The same things were measured in two ways. Each way mixes the same 4 hidden numbers, adds some noise and spreads widely along 4 directions of its own, which tell nothing about the thing.
Some things both ways: the first way, then the second way.
3  3  2  9  -9  3  -7  7  13  10  -3  6  -12  2
6  -5  6  1  2  5  -18  -2  -15  5  -12

5  -12  -10  -3  -1  4  2  -17  0  -3  -7  -4  -12  0
0  6  -7  4  3  9  1  -11  7  14  8

11  -3  -8  8  5  8  -4  7  13  4  -2  6  -20  2
4  16  -3  -11  -10  -6  4  -2  -5  -17  15

-8  -3  -11  0  -5  -3  -14  9  6  8  -3  -5  5  -2
-2  1  0  2  -4  -14  19  9  2  -1  -17

-12  10  -12  -7  18  2  -17  16  12  -2  8  9  0  -6
-13  -1  -10  -1  -10  8  21  8  17  15  -17

9  -9  15  -1  2  11  10  -22  -15  2  -1  -2  -10  14
8  -13  1  18  -2  0  2  -10  -17  -3  11

-6  1  -7  4  4  -12  1  0  2  -14  11  7  2  -13
2  0  4  2  -8  -12  10  8  6  -9  3

1  -8  -4  -5  -2  1  2  -10  -7  0  -6  -9  4  1
-1  7  4  1  5  -3  -8  12  17  8  -2

-3  6  -9  -2  12  2  -7  16  10  -1  5  6  -1  -4
-3  -3  7  -6  5  2  -1  2  11  7  -25

3  -1  4  0  -6  0  1  2  -2  4  -5  -5  5  2
2  -9  -6  9  12  3  -8  3  -6  13  -19

-9  -7  -4  9  -10  -6  7  -13  2  -3  8  -1  -3  -9
3  -13  11  9  3  -1  -10  -1  5  0  -4

8  12  1  -5  17  9  -1  10  9  -4  -1  14  -11  0
2  -9  -9  -8  -5  8  12  -11  -22  -6  -19

-3  -3  -3  3  3  -8  7  -10  -4  -13  9  5  -2  -9
8  -4  12  9  7  0  -13  -11  15  13  -2

-6  8  -13  0  6  0  4  17  20  -3  3  5  0  -16
-6  -5  -5  -13  -2  10  8  -2  7  1  -16

0  -10  0  0  -17  -6  -2  -14  -6  4  -8  -10  5  2
-4  14  5  19  -4  -5  -6  10  10  21  19

5  -1  9  -5  5  0  -7  -17  -11  -5  -1  8  -7  10
7  5  19  8  -5  -11  -9  -1  -3  2  -7

4  0  1  4  -1  -13  -12  -2  -6  -8  3  9  1  0
12  11  20  17  -5  -23  2  -4  -7  7  -4

-2  5  -2  7  7  -2  4  16  6  -1  10  5  3  -8
-1  10  4  8  -5  -3  0  5  18  4  16

Other things, the second way, with their names:
(333): 0  -13  -11  -3  9  14  7  -14  6  9  -11
(501): 5  11  10  -8  -1  -5  -15  14  -3  3  -20
(189): 8  -2  14  15  0  -2  -20  2  -7  14  -6
(42): 3  -6  28  9  -6  -11  -8  6  9  3  -24
(341): 3  -10  -7  16  8  4  3  -6  -12  16  -13
(97): -7  -6  -13  -4  9  21  -8  2  15  16  -7
(314): 2  -8  -4  34  5  0  10  -3  24  12  44
(371): -4  15  -5  0  -4  4  -9  14  7  6  14
(402): -1  13  -8  18  -2  1  2  -3  6  23  23
(533): -2  7  -17  16  2  14  1  -11  3  20  33
(171): 2  -2  2  1  5  8  -9  -3  10  14  -8
(305): -4  -4  1  -4  1  10  0  -1  17  2  -5
(145): -8  -1  -5  9  9  20  -12  -1  35  27  19
(78): -8  11  -6  6  0  -1  2  26  21  8  9
(92): 9  0  7  -5  -5  1  -7  -14  -30  5  -26
(444): 1  -11  -3  10  10  20  -9  -19  21  21  18
(123): -7  6  1  25  -2  -14  1  33  20  11  14
(58): -1  5  -2  -11  0  6  3  -10  -5  10  -21
(84): 5  -8  28  5  3  -14  -19  18  14  -2  -22
(139): 4  2  4  2  -1  -4  8  -4  0  4  -12
(370): 8  4  12  2  0  0  -10  -12  5  6  -2
(299): 0  -20  -4  7  6  -3  15  1  1  -8  -19
(140): 1  6  7  19  -2  -2  -15  8  7  19  17
(43): 5  -18  -7  1  4  10  -1  -13  -15  4  -13
(536): 9  -10  22  -11  -6  -9  -13  6  -10  -18  -33
(394): -2  -5  -3  3  0  -1  17  0  3  -3  -6
(308): -1  -2  2  -11  -3  0  1  4  -11  -1  -38
(331): 12  5  13  7  3  -9  -4  -12  -7  15  -12
(205): 1  -3  7  9  -5  2  -7  7  -6  5  3
(178): -10  -12  9  20  -1  -3  -6  36  21  2  7
(127): -9  -11  7  7  -1  -3  0  31  15  1  -12
(122): 0  22  10  -15  -3  0  -14  10  20  1  3
(234): 0  6  -6  6  -5  -3  5  6  -5  -7  12
(214): -3  34  3  11  5  -14  -7  23  24  22  11
(34): 4  6  11  -10  4  -2  -7  -7  7  5  -22
(446): 12  9  32  10  0  -16  -28  5  5  11  -8
(493): 13  17  40  12  -2  -39  -11  13  19  -8  -2
(201): -8  -11  4  19  -1  2  5  13  35  11  19
(498): 20  7  1  13  5  -3  -10  -24  -21  2  20
(315): 11  12  8  23  2  -16  -6  -4  -1  18  12
(44): 9  -2  17  20  -1  -11  -18  5  -6  7  4
(293): 4  8  1  8  -2  5  -10  -3  1  14  9
(160): 3  -3  10  0  2  3  -5  -8  10  11  -12
(249): 1  -3  3  15  0  -2  -5  12  1  14  -7
(325): 0  -6  -5  7  2  1  7  -1  5  5  3

Some of these things the first way, each followed by its name:
11  -5  4  4  0  8  11  2  -3  5  -3  -6  -4  4 -> (533)
-1  -6  9  11  -17  -6  -2  -11  -3  5  2  1  -4  4 -> (44)
-3  -8  -11  -3  6  3  -7  -9  -1  -2  2  0  -9  1 -> (394)
-1  13  -7  -3  0  -8  -2  13  15  -10  -2  11  6  -16 -> (308)
-12  -2  3  6  -10  -1  -12  -1  1  12  4  -2  0  4 -> (84)
1  -5  2  -1  13  8  21  -11  -6  -9  9  -1  -6  -3 -> (444)
4  -8  14  -3  -5  0  2  -20  -17  0  -3  -3  0  12 -> (140)
16  8  11  -7  -1  7  -5  -1  3  3  -17  8  -9  10 -> (92)
-1  -2  4  -2  14  13  10  7  -6  5  7  -5  2  4 -> (145)
-10  -8  1  7  -4  -8  -10  -2  -11  5  10  -5  8  5 -> (123)
-17  1  9  3  2  -16  7  -9  -14  -12  23  5  16  -8 -> (178)
3  10  16  3  5  2  3  10  -1  1  6  9  2  3 -> (205)
-8  -22  0  12  -13  3  22  -7  -12  11  8  -26  11  -1 -> (314)
3  0  2  6  -14  -2  9  5  8  4  -5  -4  3  -7 -> (293)
-7  7  -9  2  19  -3  2  6  8  -14  18  15  -8  -12 -> (305)
5  2  1  5  -1  5  6  11  8  5  -1  -1  -2  -2 -> (370)
0  -17  -2  3  -8  -5  -15  -14  -16  7  -2  -9  2  12 -> (493)
5  4  -2  -2  -2  -5  -10  0  5  -4  -4  10  -6  -1 -> (501)
-1  5  -2  0  3  5  3  15  10  4  0  0  2  -5 -> (160)
-2  -11  -14  -1  -15  -19  -4  -4  -5  -6  -7  -10  18  -11 -> (214)
3  3  5  -4  -2  5  -6  -10  2  3  -6  6  -10  6 -> (536)
10  6  -1  -9  15  14  -9  10  7  5  -9  6  -10  8 -> (58)
